The rows of a group lie close to one hidden flat surface of 10 dimensions, which passes through zero. Surfaces can cross.
Known rows, each followed by its group:
[ 21  11  17  -5  -6  22  -4 -54   8  16  19   0  11  29   6  40   4] | Rabi
[ 14 -28 -18  -5 -26   4  36 -24  -6  -2 -10  12  21 -23  -3 -20 -13] | Rabi
[ 31   8  30   3  -4 -20  27  16  35 -20 -14 -28  39   0  33  17   7] | lurun
[ 33  24  12   3 -23 -18  38  14  17 -12   7   6  38  18  33  12   5] | lurun
[ 18  -9  15  -2 -24  17   7 -11  -4  -9  14  -8  35  -7  16  33  33] | Rabi
[-14 -30 -13 -21  61  13 -28 -67  -1  -5  11   4   6  -8  13 -37   5] | neb
[ -8   3  -8  51  -5   2  15  15 -16  -3 -11  41   7 -42   2  19   7] | Rabi
[  0  15  -5  -2 -31   9  29   8  35  -1  28 -21   3  18  14  11 -42] | neb
[ 20   7   7 -20 -56   4  12  21 -12   3   4   2   2  24 -17  15  11] | neb
[ -5  13 -23  -2 -21  35  23 -36   9   1  39 -13   6  -6  17  -5 -41] | Rabi
[-19 -33  13 -21  16   8 -21  26   0 -25 -11 -15  -4 -20  -2 -24  25] | Rabi
[  9 -24  -1 -41 -20 -17  17  23  -1 -37   6 -12  15 -13   2 -45  -5] | zopa
[ 28  32  13   9 -23   6  19 -20  -8  25   2 -20   9   8  17  15   3] | neb
[ -4 -37 -45 -22   2 -27 -14  14  35   2   5 -40   3  35 -25  25  -1] | neb
[ -7 -28  -2  -1   7  23 -14 -32   5  19 -25 -19  -5 -14 -20  20   7] | lurun
[ -7  -2  -2  -2  10 -24  -6  78  -8  -8 -13 -27   7   4  18 -16  40] | zopa
[ 10 -20 -16 -43   6 -16 -32   6  -6   6  14 -37   9  48  -4   2  51] | neb
[  9  41  41  22  28 -22   0  18   3 -25   2  16  -5 -12  30  -4 -13] | lurun
[-31 -11  -8  28   7  17  12  24  37  15 -17  19   3   3   0  25  -4] | neb
[  8  21  27  29  16  15  -6 -15 -16  32 -28 -35  -6 -24  14   9  16] | lurun
[-29 -11 -17 -17  21  31 -13  -3  36   6  33 -49  12  20  33  -1   8] | Rabi
[-31 -28  -9 -30  42   9 -24  -8  22   7  22 -52  -1  26  18  -9  24] | zopa
[-19  -8 -28  -7 -32  40  30  -9 -13 -15  37  52  17 -14  13 -40 -13] | zopa
[  2   2  47   4 -27  12   9  23   8  -5 -35 -24 -16 -29 -17  13 -12] | neb
[ 25  14  -2  13 -24   0  30 -23   1  24  -8 -10  18   5  14  17  -4] | neb
[-16  12  -4   7  46 -24 -18 -14  26 -21  28  31 -24  23  -8  13 -41] | zopa
[ 10  14 -31  22   7 -10  -4 -34  -7  21  11   4  -3  11  -8  29 -12] | neb
[  3 -13   4  32   6   3   2  -3  -3  18 -47 -21   0 -41  -7  20  13] | lurun
[-1 12  2 13 24 -6  2 -7 12 26 -9 -2 15 25 19 11 20] | Rabi
[-35  23  -7   8  39  -1 -34   7 -14   4  23  11 -35   8  -1 -18 -12] | lurun
[ 49  -2  27  -7 -32 -25  22   9 -21   7 -50 -14  26  -8  -3  -1  29] | zopa
[ 37 -21  42 -15 -14 -21  16 -10 -33 -26 -49  21   8 -47 -16 -33   6] | zopa
[  5  15  -2  -1 -27   5  -2  33   4  -2  -1 -25   4   3   3   5  -2] | zopa
[-23   4  -8   7  17   5 -10  11 -36  16  29  -5 -21  13   5   3  43] | zopa
[-32 -61 -45 -31   2  15  -3  16  25   2   2 -34  17   7  -4 -17  17] | lurun
[ -9 -46 -19  -6  17  16   7 -31  32   6 -10 -26  28 -11   5   5   3] | Rabi
[  3  23  -9  30 -24  28   2 -32 -23  31   2  -8 -21 -21 -12  31 -18] | lurun
[ 16  -1 -12  10  18 -36  37 -30  28 -16  -1  27  22  -5  13 -18 -50] | zopa
[ -3 -15 -26  -3  16 -16  31 -14  10  19 -28   8   6  -4   6 -49 -27] | Rabi
[ 11 -13  33   1  29 -29   8  21   2 -38 -13   9  30 -24  25 -15  24] | Rabi
[ 23 -19  24 -24  18 -30  25 -15  27 -42  -8   6  29 -12  18 -30 -19] | lurun
[-18   5  -1 -21 -37  29   0  29  13  -9  28 -32 -10  10   4   2  -8] | neb
[  8  11  19  -1  22 -22   3 -24   1 -18  10  30  -7   7  -2  -8 -23] | zopa
[-7  6  5 44 12  2 10 -4 21 -6 -9 66  9 -4 -2 36 -7] | lurun

New rows. What belongs after each?
[ 13 -12   2 -37 -22  17  14 -39  30   5  20 -26  16  31   1   8 -18] | neb
[-14   3  -6  24 -16  24   6  14   4 -19   1  -7 -10 -46  -3  11 -25] | lurun
[-20   1  -9  13 -15  11 -12  12   5  -4   4  26 -30  -4 -37  30 -22] | neb
[-20   4  17  35 -15  40 -11   3  22  39 -36 -28 -27  -9 -25  68  -9] | neb
[-10 -43 -21 -13  24 -34   3  23  25 -23 -12  26  12   9 -16 -13   0] | neb
[ -4  45   3  23 -34  14   9  32 -20 -24  34  21 -18 -19  11  -1 -25] | lurun
[ 12  32  20  -4 -25  21  10 -28  13 -38  42  23 -13 -10   2  12 -56] | lurun
[  5  -6   3  21  12 -16   3  36  19  17 -34 -33  27   4  21  27  44] | lurun
[-22   6 -17   0  24  -7 -47  18   2  -7  20 -15 -33  16 -22  21  -2] | neb
[-12 -25 -34 -18 -28   5   5   5  -3  -5  -1  -5 -15 -11 -27 -17 -26] | Rabi
[  0 -12  -8  13 -23  35  39 -54  10  12  -1  32  17 -22   2  -3 -37] | neb
[ 42  13  25   7 -39   5  35  -7  20 -15 -10 -37  27 -26  20  27 -14] | lurun
[-25   8   3  13  -1  25 -22   1  17   6   7   1 -30   4 -20  33 -17] | neb
[ -7 -18  12 -11 -21  16 -11  35   8 -17  -9  -1   3   1  -8  14  33] | lurun
[-12  -7 -17  17  -5  -1   8  17  21   9  -8   6   3  11  -8  23  -5] | neb
[-41  20 -11  11  18  31 -20  24  -4  14  30   6 -11  20  24 -11  18] | lurun
[-12  37   6   1  -3  21   2  16 -14 -11  38 -11  -2  -9  41 -32  -1] | neb
[ 25  -1  28  10 -28  24  28 -21  -7  -3 -21 -16  17 -48  15   5  -4] | lurun
[  8 -39  30 -19  -3  12 -17   7  -8  -4 -42 -22   1 -23 -18  -1  37] | lurun
[ -8   5 -12 -37 -17  43 -19 -35  -1  14  46 -21   6  38  15  -1  15] | neb
[ -9 -37  -2 -19  12 -19  -4  42  26 -38 -17 -47   3 -27  -2 -16  -3] | lurun
[ -9  12  23  18  -7  48 -19   1 -11  10  20  -1  17   2  23  42  54] | Rabi
[ -2  17  21  21   5  12 -16  28 -11   4  -9 -53   1 -26  24  19  33] | Rabi
[ 33  15  22  17  13 -34   2 -30 -32  14 -15  17 -16   2 -22  27   7] | zopa
[-21 -18 -20  12  21  -2   4  10   1  32 -32  42   9  23  -3 -16  30] | Rabi
[  0 -26 -14 -26  11 -12   3 -36 -25  12  32 -20 -14  21 -13   0  23] | zopa
[  5   0  32 -15  -5  13 -14  26  20 -12 -30  17  20   5   9 -14  14] | zopa
[ -6   8 -27  24  -1  -4   6   6  -3  34   6  -9   5  21   7  28  22] | zopa
[ -9 -20   1  -5  45 -20   1  -7  19   4  -3  22  22  32  16 -11  21] | zopa
[ -4  -7  -4 -24   8 -17   2  -2   1  -7   0  50  -6  28 -16 -39 -13] | Rabi
[  6   9  12  -9 -49  42 -11   6   2  -3  19   3  -3  23  -8  44  14] | lurun
[  7  11   6 -25 -18  -5  -4  16  32 -46  38 -15  -6  14  -6  21 -36] | lurun
[ 14  13  11  12 -14  11   0  -3   2  14 -10 -22  -1  -4  -1  35  10] | lurun
[  6 -30  -7 -34 -38  -4  -5  24  -5 -43  22  -8   1  -4 -22   4  -1] | Rabi
[ 11   2 -11 -15 -10 -10  -4  23 -22  36  -2 -34  11  37  10  -9  50] | lurun
[ 49   5  43 -22  -2   1  -8 -64  21  30 -28 -44  16  36  -5  33   8] | zopa
[ 14  44 -13   3 -53  12  -2  10 -40  26  30  -1 -14  29  -5  16  10] | lurun
[ -5  10   0  35 -11  -3  -2  32 -47  -9 -24  34 -19 -51 -15  -7  10] | neb
[ 18   8  11   7 -33 -13   6  39 -17   1 -24 -18  -5  -8 -14  15  17] | neb
[-23 -22 -21 -11  -4  -8 -21  68  38 -40  15  15  -3  24 -16  28  12] | lurun
[ 11   2 -10  -6  46 -51  15 -11   4  22  -7 -10  24  28  27 -37   6] | lurun
[  5  17  39   1 -10  35  21 -25  -4 -31  11  21   8 -42  24 -23 -24] | lurun
[-19   9  18  15 -25  50 -15  25  -3 -12   8  21 -11 -14  -2  25  16] | lurun
[  9  16  19 -33  -7  18 -16 -48  -8  -5  34  -3 -23  14 -13  -3 -29] | lurun
[ 17  -3  54 -30   3  -3   1   4   2 -28 -18 -42  -3 -26  12 -32  -8] | neb
[-22 -34 -43 -12 -16  31  21 -33  11  21   3  38  13  13  -7 -23 -10] | Rabi
[-14 -25  24   4  21  -8 -19  10  -4 -49  -4  27 -11 -44 -16  -1  -4] | Rabi
[ 15   3  -3  -1 -11   6  -5 -31 -22   1  -2 -43 -12 -37  -6  -4 -17] | neb
[ -1 -23  38   1  11   3  23   9  52  12 -45 -32  15   4   5  15  -4] | neb
[ -7 -11   1 -32 -51  58 -15   4  10 -14   2 -24  -2 -18  -9 -11 -16] | zopa
[ 20  20  17   6  41 -44  -7 -28 -17  18 -13  11  -9  16  -2 -12  -6] | lurun
[-13  -7  -8  40  -2  -8   1  15  -8 -11 -26  37 -24 -46 -33  12 -29] | neb
[ -2  10  20 -38   7  25 -35 -35   0  29  -3 -32 -42  37 -21  -8 -13] | Rabi
[ -4   1   3 -41  -4  -2 -31  19   9  -6  20 -39 -20  43 -11  -1   7] | Rabi
[  9  30  21 -16  12 -16 -40  39 -29  -5  11 -35 -17  23   7  -7  42] | neb
